There are 10 hidden switches. A switch that is on adds its own fixed numbers to the row, and there is some noise. The rows also spread widely along 14 directions, which tell nothing about the answers.
(in the rows, 128 means zero)
Some rows, each with its switches (1 for on, 0 for off) after it:
114; 136; 162; 124; 166; 169; 105; 132; 110; 99; 130; 134; 116; 131; 158; 119; 132; 178; 135; 128; 113; 166; 158; 160; 111; 109; 135; 158; 126; 116; 115; 94
0 0 1 0 0 0 0 0 1 1
146; 78; 137; 121; 152; 68; 134; 113; 146; 113; 106; 83; 102; 141; 116; 128; 131; 66; 133; 141; 103; 92; 136; 92; 120; 162; 130; 112; 122; 144; 125; 169
1 1 0 0 0 1 0 1 0 1
167; 187; 161; 96; 127; 184; 147; 120; 117; 155; 124; 113; 123; 130; 84; 106; 121; 145; 140; 80; 125; 119; 68; 163; 168; 67; 173; 131; 156; 88; 124; 91
0 1 0 0 1 0 0 1 0 1
137; 138; 131; 116; 94; 132; 153; 107; 121; 125; 117; 129; 152; 145; 121; 133; 138; 121; 133; 131; 169; 132; 166; 81; 143; 171; 111; 163; 99; 125; 123; 96
0 0 1 0 1 0 0 0 0 1
178; 105; 182; 100; 90; 118; 149; 85; 161; 109; 164; 118; 152; 134; 104; 124; 141; 184; 164; 55; 124; 179; 89; 133; 130; 70; 108; 169; 154; 144; 136; 103
0 0 1 1 1 0 1 1 0 1
104; 115; 130; 106; 78; 90; 97; 118; 132; 86; 157; 137; 128; 134; 167; 134; 97; 149; 162; 114; 181; 105; 96; 122; 98; 83; 108; 123; 187; 105; 143; 147
0 0 0 0 0 0 0 0 0 0
114; 92; 105; 109; 127; 65; 88; 130; 137; 84; 113; 111; 117; 122; 131; 181; 128; 103; 178; 153; 125; 91; 140; 93; 107; 180; 111; 91; 144; 149; 113; 155
0 0 1 0 1 1 0 0 1 1
148; 139; 118; 108; 126; 153; 165; 142; 152; 81; 136; 135; 146; 122; 129; 144; 134; 138; 121; 87; 114; 152; 81; 116; 101; 110; 139; 114; 138; 85; 142; 96
0 1 1 0 1 0 0 0 0 0
117; 129; 101; 117; 144; 73; 141; 87; 179; 138; 139; 95; 123; 103; 88; 111; 123; 106; 173; 93; 136; 134; 132; 102; 148; 134; 176; 138; 112; 112; 101; 154
0 0 0 1 1 0 0 0 0 1
118; 170; 160; 98; 148; 167; 115; 113; 94; 93; 104; 141; 155; 146; 171; 129; 125; 120; 118; 136; 111; 145; 174; 123; 105; 135; 125; 158; 123; 91; 112; 72
0 1 0 0 1 1 1 1 0 1
116; 110; 161; 120; 150; 126; 118; 168; 141; 114; 173; 126; 118; 131; 121; 129; 105; 172; 173; 78; 134; 167; 128; 147; 138; 152; 182; 164; 109; 138; 139; 108
1 0 1 0 1 1 0 0 0 0
115; 147; 123; 115; 124; 100; 108; 89; 106; 139; 126; 112; 129; 130; 116; 123; 124; 94; 137; 137; 125; 110; 151; 147; 79; 123; 105; 136; 128; 133; 153; 71
0 1 1 0 1 0 0 0 0 1
145; 125; 152; 115; 80; 124; 149; 104; 111; 144; 110; 88; 122; 195; 124; 122; 118; 137; 152; 106; 192; 84; 124; 115; 161; 123; 133; 144; 133; 133; 145; 112
0 0 0 1 1 0 0 0 0 1
138; 109; 94; 136; 128; 97; 171; 96; 126; 146; 94; 127; 123; 110; 130; 96; 139; 96; 127; 136; 102; 144; 113; 174; 127; 138; 125; 84; 125; 120; 143; 122
0 0 1 1 1 1 0 1 1 0
169; 129; 134; 125; 78; 164; 184; 101; 140; 127; 117; 137; 143; 109; 121; 120; 169; 194; 151; 132; 161; 158; 113; 129; 169; 115; 110; 124; 149; 128; 98; 134
1 0 0 1 0 0 0 1 0 0
110; 134; 133; 110; 138; 106; 96; 114; 126; 118; 158; 115; 137; 132; 110; 155; 120; 149; 156; 100; 128; 146; 150; 134; 102; 128; 152; 154; 124; 134; 128; 78
0 0 1 0 1 1 1 0 1 1
125; 83; 117; 143; 111; 101; 102; 157; 125; 93; 135; 109; 90; 136; 122; 160; 149; 150; 157; 171; 163; 79; 105; 104; 110; 167; 98; 93; 151; 171; 134; 165
0 0 1 0 0 0 0 0 0 0
136; 118; 166; 125; 91; 132; 124; 82; 114; 133; 142; 137; 145; 146; 133; 67; 119; 117; 117; 114; 172; 140; 91; 151; 127; 57; 119; 159; 161; 109; 148; 104
0 0 0 1 1 0 0 0 0 1
160; 144; 138; 99; 101; 115; 123; 103; 117; 144; 87; 128; 121; 118; 106; 106; 110; 80; 158; 128; 142; 83; 74; 138; 181; 101; 136; 98; 176; 97; 115; 159
0 0 0 0 1 0 0 0 0 1
112; 84; 80; 146; 80; 99; 180; 126; 123; 117; 133; 129; 100; 148; 175; 93; 137; 140; 148; 148; 193; 123; 94; 153; 114; 139; 135; 81; 134; 99; 155; 167
0 0 1 0 1 0 1 1 1 1
118; 122; 99; 148; 84; 141; 157; 151; 133; 124; 163; 153; 133; 107; 127; 101; 144; 142; 149; 157; 194; 134; 117; 103; 143; 181; 120; 142; 106; 129; 136; 154
1 0 0 0 0 0 1 0 0 1
136; 137; 165; 109; 62; 155; 81; 163; 97; 115; 166; 174; 136; 128; 120; 109; 102; 144; 181; 132; 201; 102; 55; 152; 156; 117; 118; 137; 172; 124; 156; 136
0 1 0 0 1 0 1 0 1 1
143; 110; 156; 90; 64; 77; 88; 99; 106; 129; 119; 95; 141; 184; 105; 181; 107; 124; 176; 108; 181; 69; 107; 117; 145; 115; 133; 119; 180; 149; 138; 107
1 0 0 1 1 1 1 0 0 1
156; 142; 168; 95; 139; 188; 121; 151; 156; 48; 128; 155; 161; 93; 143; 147; 140; 153; 137; 120; 118; 160; 98; 56; 133; 124; 118; 146; 171; 91; 67; 145
1 0 0 0 1 1 0 1 0 0
167; 105; 156; 145; 107; 131; 172; 97; 149; 160; 178; 115; 118; 105; 84; 62; 159; 177; 156; 113; 175; 169; 98; 152; 149; 99; 151; 160; 130; 146; 122; 144
1 1 0 0 1 0 1 1 0 0
134; 115; 160; 96; 94; 140; 105; 176; 125; 95; 136; 127; 124; 163; 120; 177; 115; 170; 189; 100; 167; 111; 91; 119; 166; 160; 154; 127; 152; 133; 131; 124
1 0 1 1 1 0 0 1 0 1
143; 139; 139; 100; 124; 109; 78; 161; 126; 103; 120; 157; 150; 100; 95; 171; 110; 86; 149; 127; 89; 104; 104; 105; 141; 176; 93; 126; 139; 151; 145; 124
0 0 0 0 0 0 0 0 0 0
118; 129; 145; 143; 170; 113; 124; 116; 141; 142; 164; 102; 97; 114; 118; 39; 106; 87; 116; 109; 123; 123; 90; 126; 99; 97; 140; 166; 131; 110; 150; 147
0 0 0 0 1 0 0 1 0 0
94; 102; 138; 164; 157; 139; 119; 130; 133; 104; 149; 146; 122; 110; 149; 65; 152; 127; 119; 179; 171; 167; 158; 110; 122; 167; 132; 170; 99; 131; 100; 157
0 0 0 1 1 0 0 1 0 0
164; 89; 164; 114; 107; 113; 120; 99; 125; 115; 118; 160; 188; 135; 88; 164; 156; 113; 79; 129; 135; 181; 145; 111; 169; 127; 141; 154; 120; 135; 105; 87
0 0 0 0 0 0 0 1 0 0
162; 169; 141; 98; 112; 150; 137; 107; 120; 149; 98; 166; 161; 86; 75; 114; 138; 97; 146; 128; 113; 152; 110; 154; 190; 144; 131; 131; 128; 110; 108; 99
0 1 1 1 1 0 0 1 0 1

New rows, each followed by its switches (1 for on, 0 for off):
90; 124; 165; 121; 185; 114; 65; 162; 92; 121; 120; 116; 112; 164; 140; 135; 92; 99; 136; 129; 110; 113; 172; 145; 127; 179; 171; 157; 100; 141; 142; 93
0 0 0 0 1 1 0 0 0 0
160; 134; 159; 127; 138; 142; 104; 159; 110; 149; 149; 123; 117; 124; 59; 126; 124; 122; 144; 111; 112; 113; 82; 160; 138; 144; 133; 138; 125; 165; 166; 87
0 1 1 0 1 0 0 0 1 0
127; 109; 138; 103; 136; 68; 115; 90; 144; 111; 131; 135; 175; 134; 116; 174; 131; 122; 126; 89; 83; 185; 175; 134; 119; 143; 135; 160; 101; 144; 134; 74
0 0 0 1 0 0 1 1 0 0
83; 114; 111; 152; 167; 129; 90; 139; 105; 113; 143; 121; 86; 116; 157; 106; 133; 163; 128; 166; 136; 122; 110; 201; 92; 85; 166; 85; 161; 116; 121; 132
0 0 0 0 0 1 0 0 0 0
157; 109; 114; 134; 92; 149; 153; 127; 107; 103; 107; 160; 157; 124; 130; 135; 159; 110; 76; 165; 133; 129; 80; 152; 118; 107; 107; 74; 154; 113; 144; 100
0 1 0 0 0 1 0 0 0 0
170; 159; 162; 91; 95; 147; 140; 99; 144; 124; 122; 134; 158; 108; 91; 144; 141; 161; 162; 91; 117; 150; 119; 107; 169; 120; 96; 160; 142; 136; 106; 103
0 0 1 1 0 0 0 1 0 1
121; 84; 170; 125; 132; 112; 82; 121; 84; 112; 81; 121; 113; 167; 148; 136; 129; 110; 155; 181; 161; 111; 178; 137; 151; 175; 132; 131; 131; 152; 105; 127
1 0 1 1 1 1 0 0 1 1
111; 89; 138; 131; 118; 114; 104; 139; 109; 102; 135; 129; 139; 172; 130; 161; 133; 129; 103; 136; 161; 129; 141; 126; 125; 137; 154; 133; 115; 135; 141; 94
0 0 0 0 0 0 0 0 0 1
94; 145; 127; 112; 124; 153; 84; 171; 124; 107; 181; 116; 114; 142; 104; 179; 126; 219; 186; 108; 182; 122; 109; 151; 130; 123; 201; 126; 143; 123; 115; 96
0 1 0 0 1 0 0 1 1 1
147; 98; 112; 115; 100; 68; 149; 78; 142; 139; 131; 116; 168; 134; 76; 162; 145; 84; 100; 108; 130; 149; 156; 94; 120; 142; 126; 148; 101; 141; 143; 73
1 0 1 0 0 0 0 0 0 1
108; 160; 136; 110; 132; 167; 123; 133; 127; 80; 156; 134; 154; 120; 164; 161; 148; 207; 162; 119; 113; 171; 176; 115; 81; 151; 104; 164; 115; 138; 114; 72
0 0 0 0 1 1 1 1 0 1
125; 134; 112; 126; 112; 146; 159; 139; 122; 149; 157; 119; 125; 131; 109; 140; 135; 198; 158; 106; 164; 153; 117; 181; 140; 124; 196; 111; 124; 121; 132; 83
1 1 0 0 1 1 0 1 1 0
152; 108; 167; 115; 109; 109; 82; 119; 120; 109; 144; 137; 153; 139; 99; 130; 123; 77; 109; 119; 114; 113; 81; 103; 112; 117; 77; 158; 151; 152; 164; 113
0 0 0 1 0 0 1 1 1 1
157; 114; 198; 117; 179; 152; 62; 163; 118; 88; 121; 108; 105; 136; 94; 164; 140; 149; 152; 132; 97; 113; 117; 114; 138; 144; 128; 144; 150; 170; 103; 123
0 0 1 0 1 0 0 0 0 0
99; 90; 146; 125; 143; 93; 83; 157; 115; 105; 150; 122; 114; 158; 144; 145; 108; 135; 160; 115; 121; 125; 145; 160; 106; 160; 145; 141; 108; 161; 167; 101
0 0 0 0 1 0 0 0 0 1
151; 68; 169; 125; 145; 132; 122; 144; 145; 70; 136; 166; 169; 113; 134; 139; 147; 134; 115; 122; 104; 202; 130; 125; 133; 140; 140; 144; 121; 139; 111; 114
1 0 0 0 1 1 0 0 0 0
157; 119; 161; 127; 134; 109; 161; 86; 118; 166; 104; 54; 72; 172; 106; 99; 141; 155; 164; 126; 163; 94; 149; 139; 155; 123; 157; 132; 127; 142; 111; 141
0 1 1 0 1 0 0 1 0 0
131; 88; 94; 130; 112; 101; 108; 133; 147; 92; 145; 152; 131; 71; 120; 160; 157; 161; 157; 159; 125; 146; 87; 150; 110; 117; 117; 73; 177; 138; 109; 158
1 0 0 0 0 0 0 1 1 0
142; 142; 164; 122; 116; 196; 128; 137; 110; 109; 144; 155; 151; 122; 119; 126; 166; 188; 140; 149; 169; 173; 136; 137; 152; 131; 153; 158; 128; 120; 92; 97
1 1 0 0 1 0 1 1 0 1
143; 94; 143; 120; 124; 80; 100; 113; 146; 106; 145; 123; 120; 106; 118; 120; 126; 113; 142; 124; 109; 117; 84; 124; 106; 100; 95; 120; 169; 145; 137; 160
0 0 0 0 0 0 0 1 0 0
141; 117; 158; 100; 155; 135; 95; 149; 131; 83; 94; 141; 103; 109; 139; 140; 118; 131; 175; 137; 120; 123; 93; 141; 160; 123; 160; 96; 183; 96; 80; 177
1 0 1 0 1 0 0 0 0 0
134; 156; 155; 122; 119; 170; 155; 154; 122; 150; 147; 132; 109; 118; 116; 89; 120; 179; 169; 108; 155; 144; 123; 142; 189; 158; 155; 162; 105; 123; 121; 133
0 0 1 0 0 1 0 1 0 1
116; 107; 158; 125; 142; 97; 62; 100; 115; 118; 131; 126; 135; 126; 109; 100; 115; 62; 116; 147; 134; 110; 106; 130; 115; 99; 128; 139; 158; 130; 123; 122
0 0 0 1 1 1 0 0 0 1
113; 156; 127; 98; 111; 92; 147; 104; 134; 130; 105; 119; 122; 134; 168; 102; 85; 106; 188; 93; 116; 107; 161; 120; 133; 163; 95; 156; 108; 119; 157; 137
0 0 0 1 0 0 0 0 0 1
132; 116; 113; 136; 113; 101; 118; 92; 129; 128; 139; 87; 109; 121; 102; 127; 141; 120; 127; 155; 169; 87; 109; 89; 88; 100; 107; 115; 176; 132; 115; 138
1 0 1 0 0 1 0 0 1 0
131; 131; 139; 120; 128; 121; 80; 152; 85; 135; 104; 135; 121; 131; 112; 135; 111; 71; 144; 159; 113; 82; 113; 151; 128; 169; 109; 115; 140; 151; 160; 106
1 0 0 0 1 0 0 0 0 1
89; 116; 112; 163; 148; 132; 132; 122; 123; 150; 184; 115; 110; 125; 118; 67; 140; 150; 118; 135; 172; 159; 133; 156; 103; 116; 173; 160; 99; 122; 139; 106
0 0 0 0 1 0 0 1 1 1
117; 107; 139; 116; 105; 129; 106; 139; 127; 114; 166; 95; 105; 172; 120; 161; 126; 214; 172; 92; 191; 116; 86; 157; 137; 75; 197; 113; 167; 118; 121; 116
0 0 0 0 1 0 0 1 1 1
118; 104; 156; 131; 134; 133; 53; 147; 67; 126; 100; 159; 136; 151; 110; 146; 134; 97; 128; 183; 134; 117; 136; 194; 147; 160; 142; 114; 125; 161; 142; 80
0 1 0 1 1 0 0 0 1 1
115; 98; 161; 144; 120; 160; 113; 144; 138; 105; 200; 140; 136; 115; 107; 98; 148; 174; 128; 134; 196; 177; 111; 105; 124; 119; 160; 178; 128; 128; 104; 119
1 0 1 0 1 1 0 1 0 1
133; 102; 142; 145; 144; 117; 151; 82; 135; 121; 133; 66; 112; 171; 139; 89; 146; 120; 110; 119; 132; 119; 144; 93; 71; 111; 96; 165; 116; 145; 148; 110
0 0 0 1 1 0 0 1 1 1
127; 124; 143; 136; 176; 170; 148; 130; 111; 103; 102; 82; 108; 173; 153; 133; 154; 156; 107; 137; 115; 127; 163; 124; 105; 130; 154; 128; 108; 125; 111; 91
0 0 0 0 1 1 0 0 0 1
127; 173; 131; 134; 114; 192; 169; 148; 112; 130; 131; 111; 119; 141; 139; 94; 135; 144; 121; 139; 162; 101; 129; 76; 136; 164; 105; 160; 105; 117; 132; 123
0 0 0 0 0 1 0 1 0 1
122; 135; 144; 126; 112; 123; 119; 120; 107; 141; 121; 96; 89; 151; 136; 80; 106; 115; 175; 140; 169; 64; 98; 151; 136; 122; 128; 116; 151; 130; 145; 150
0 1 0 1 1 1 0 0 0 1
159; 121; 103; 141; 108; 83; 169; 80; 165; 173; 179; 86; 109; 81; 74; 106; 161; 191; 187; 103; 116; 145; 124; 145; 111; 124; 94; 143; 119; 191; 145; 137
0 0 0 0 0 0 1 1 1 0
155; 68; 116; 152; 99; 105; 143; 99; 148; 111; 151; 127; 144; 107; 85; 121; 185; 118; 110; 161; 159; 149; 108; 98; 111; 131; 98; 122; 127; 162; 121; 130
0 0 1 0 1 0 0 0 0 1
125; 159; 136; 107; 111; 76; 110; 35; 116; 178; 102; 100; 135; 117; 100; 80; 107; 66; 156; 133; 152; 96; 154; 126; 144; 103; 120; 152; 146; 120; 109; 119
0 0 0 1 1 1 0 0 0 1
154; 96; 165; 117; 168; 99; 112; 99; 137; 123; 116; 100; 126; 144; 86; 119; 127; 72; 108; 105; 101; 137; 125; 109; 132; 113; 152; 154; 124; 124; 121; 116
0 0 1 0 1 0 0 0 1 1
112; 134; 128; 132; 115; 169; 159; 138; 116; 118; 161; 152; 144; 134; 150; 119; 142; 205; 120; 102; 156; 198; 127; 180; 114; 107; 161; 145; 117; 102; 142; 59
0 0 1 0 1 0 0 1 0 0
119; 173; 129; 118; 126; 136; 100; 99; 120; 144; 135; 133; 115; 83; 98; 79; 114; 118; 160; 142; 163; 109; 73; 166; 137; 72; 154; 109; 187; 86; 101; 135
0 1 1 1 1 1 0 0 0 0
108; 89; 138; 132; 148; 83; 118; 97; 147; 113; 135; 161; 144; 101; 144; 87; 126; 107; 122; 130; 116; 191; 150; 156; 133; 125; 145; 152; 114; 116; 117; 139
0 0 0 1 0 0 0 1 0 0
98; 97; 108; 150; 158; 112; 110; 83; 121; 102; 140; 98; 121; 144; 143; 108; 156; 104; 76; 164; 144; 132; 136; 117; 48; 80; 133; 125; 145; 106; 118; 104
0 0 0 0 1 0 0 1 1 1
149; 138; 140; 98; 154; 118; 137; 131; 131; 105; 105; 108; 147; 155; 127; 176; 118; 118; 127; 74; 59; 135; 146; 119; 107; 151; 125; 140; 106; 136; 158; 61
0 0 0 0 1 0 0 0 0 0
121; 121; 112; 121; 103; 116; 114; 94; 141; 105; 161; 154; 141; 87; 117; 101; 130; 117; 108; 126; 157; 145; 53; 145; 99; 34; 131; 107; 193; 74; 121; 130
0 0 1 0 0 0 0 0 0 1
96; 116; 98; 134; 104; 99; 113; 104; 108; 132; 135; 115; 117; 154; 105; 121; 130; 86; 92; 162; 212; 89; 106; 123; 114; 97; 175; 105; 147; 82; 128; 118
0 1 1 0 0 0 0 0 0 1
112; 95; 78; 133; 67; 82; 159; 124; 129; 136; 131; 101; 113; 171; 132; 149; 126; 155; 179; 119; 201; 92; 112; 143; 139; 154; 154; 86; 123; 136; 160; 131
0 0 0 1 1 0 0 0 1 1
163; 101; 136; 119; 81; 102; 136; 125; 135; 126; 163; 151; 169; 117; 81; 170; 152; 167; 155; 96; 127; 175; 117; 151; 134; 149; 112; 139; 116; 180; 158; 72
0 0 1 0 1 0 1 0 0 0
124; 124; 133; 131; 108; 102; 142; 100; 138; 132; 164; 89; 96; 135; 151; 81; 115; 167; 187; 98; 152; 114; 99; 151; 79; 91; 102; 144; 159; 142; 166; 136
1 0 0 1 1 0 1 0 0 0
126; 98; 81; 156; 126; 134; 144; 112; 162; 87; 173; 115; 141; 95; 89; 136; 193; 139; 93; 162; 169; 149; 88; 73; 81; 109; 138; 105; 141; 118; 90; 130
0 0 1 0 1 1 1 0 0 1
124; 134; 111; 126; 100; 146; 98; 114; 140; 116; 160; 132; 143; 89; 81; 152; 161; 195; 162; 148; 191; 138; 80; 129; 149; 87; 162; 101; 187; 122; 67; 133
0 0 0 1 1 1 0 1 1 0
116; 115; 132; 137; 128; 81; 136; 75; 139; 148; 157; 109; 107; 106; 130; 56; 125; 116; 151; 125; 128; 141; 130; 147; 101; 112; 100; 156; 127; 141; 144; 145
0 0 1 1 0 1 1 1 0 1
145; 126; 125; 134; 126; 129; 191; 104; 161; 136; 156; 128; 130; 85; 121; 73; 140; 162; 151; 94; 125; 186; 120; 143; 128; 117; 132; 147; 110; 122; 127; 124
0 0 1 0 1 1 0 0 0 0
109; 114; 119; 139; 161; 118; 107; 118; 140; 87; 120; 116; 96; 102; 161; 123; 149; 169; 168; 162; 108; 130; 142; 149; 93; 123; 104; 108; 151; 145; 101; 159
0 0 0 1 0 0 0 0 0 0
125; 159; 127; 89; 161; 98; 143; 105; 135; 133; 92; 87; 126; 145; 129; 164; 109; 131; 160; 84; 88; 124; 178; 125; 142; 153; 175; 128; 111; 111; 107; 99
0 0 0 0 1 1 0 1 0 0
103; 126; 122; 98; 112; 87; 119; 141; 117; 113; 106; 127; 101; 145; 183; 140; 80; 145; 191; 112; 138; 98; 129; 159; 147; 146; 151; 95; 152; 102; 135; 164
0 0 0 0 0 1 0 1 1 0
157; 121; 153; 125; 148; 123; 115; 122; 136; 144; 153; 118; 133; 111; 67; 121; 135; 121; 122; 94; 81; 146; 101; 152; 132; 107; 131; 152; 118; 160; 153; 89
0 0 0 0 0 0 0 0 0 1
93; 130; 125; 123; 167; 67; 83; 115; 136; 130; 140; 106; 103; 118; 121; 118; 107; 105; 161; 123; 106; 115; 145; 136; 109; 150; 141; 147; 124; 141; 132; 144
0 0 0 1 0 0 1 1 0 0
150; 119; 136; 99; 85; 109; 155; 82; 153; 113; 123; 127; 164; 132; 124; 133; 129; 138; 155; 88; 146; 149; 114; 117; 150; 98; 134; 131; 144; 113; 115; 113
0 0 0 1 1 1 0 0 0 1
142; 114; 162; 122; 105; 114; 106; 109; 116; 128; 138; 127; 149; 146; 84; 161; 149; 153; 129; 135; 178; 143; 164; 99; 161; 153; 140; 171; 116; 155; 104; 101
0 0 1 0 0 0 1 0 0 0
180; 95; 177; 115; 139; 112; 139; 113; 155; 132; 130; 100; 137; 153; 68; 138; 133; 140; 138; 63; 110; 155; 99; 135; 176; 107; 174; 149; 123; 150; 126; 108
0 0 0 1 1 0 0 0 0 0
173; 128; 190; 108; 81; 150; 95; 118; 119; 105; 148; 158; 158; 104; 101; 124; 143; 149; 145; 132; 147; 140; 88; 105; 134; 108; 60; 163; 178; 154; 122; 114
0 0 1 0 1 0 0 1 0 0
158; 157; 156; 105; 123; 131; 134; 115; 125; 144; 127; 114; 102; 115; 117; 87; 109; 133; 192; 100; 113; 104; 88; 166; 146; 108; 123; 131; 148; 127; 145; 144
0 1 0 0 1 0 1 0 0 1
133; 179; 118; 92; 66; 143; 95; 110; 106; 114; 137; 159; 163; 97; 123; 149; 118; 128; 148; 134; 153; 102; 76; 129; 109; 80; 86; 115; 202; 98; 134; 99
1 0 0 0 0 0 1 0 0 1
154; 110; 130; 88; 85; 94; 130; 131; 134; 121; 98; 146; 140; 124; 108; 186; 134; 164; 208; 103; 116; 139; 116; 174; 191; 167; 141; 87; 138; 151; 121; 124
0 0 1 1 1 0 0 1 0 1
128; 128; 130; 81; 102; 72; 85; 116; 147; 130; 161; 119; 146; 109; 74; 190; 104; 154; 203; 85; 150; 125; 111; 136; 146; 117; 184; 119; 166; 129; 110; 110
1 1 0 0 1 1 0 1 1 0
125; 145; 105; 97; 103; 79; 151; 92; 148; 120; 108; 102; 111; 125; 136; 140; 119; 130; 188; 123; 158; 100; 136; 104; 128; 145; 132; 112; 152; 99; 106; 164
1 1 1 1 0 0 1 1 0 0
140; 129; 150; 155; 111; 179; 160; 112; 97; 123; 134; 131; 138; 142; 147; 81; 161; 145; 88; 163; 152; 146; 143; 124; 86; 135; 62; 164; 111; 145; 155; 78
0 1 1 1 0 1 0 1 1 0
123; 116; 137; 133; 113; 159; 96; 166; 82; 81; 95; 140; 108; 156; 168; 157; 141; 156; 133; 179; 139; 92; 105; 159; 110; 147; 85; 87; 164; 144; 147; 116
0 0 1 1 0 0 0 0 0 0
130; 140; 148; 103; 116; 120; 162; 128; 125; 122; 133; 92; 100; 163; 172; 124; 102; 192; 194; 77; 126; 116; 134; 168; 115; 123; 137; 125; 131; 129; 159; 110
0 1 0 0 1 1 0 1 0 0
149; 122; 177; 112; 93; 131; 115; 118; 106; 122; 137; 162; 164; 127; 123; 120; 125; 126; 122; 132; 138; 150; 134; 137; 140; 133; 97; 162; 129; 146; 143; 92
0 1 0 0 0 1 0 1 0 0
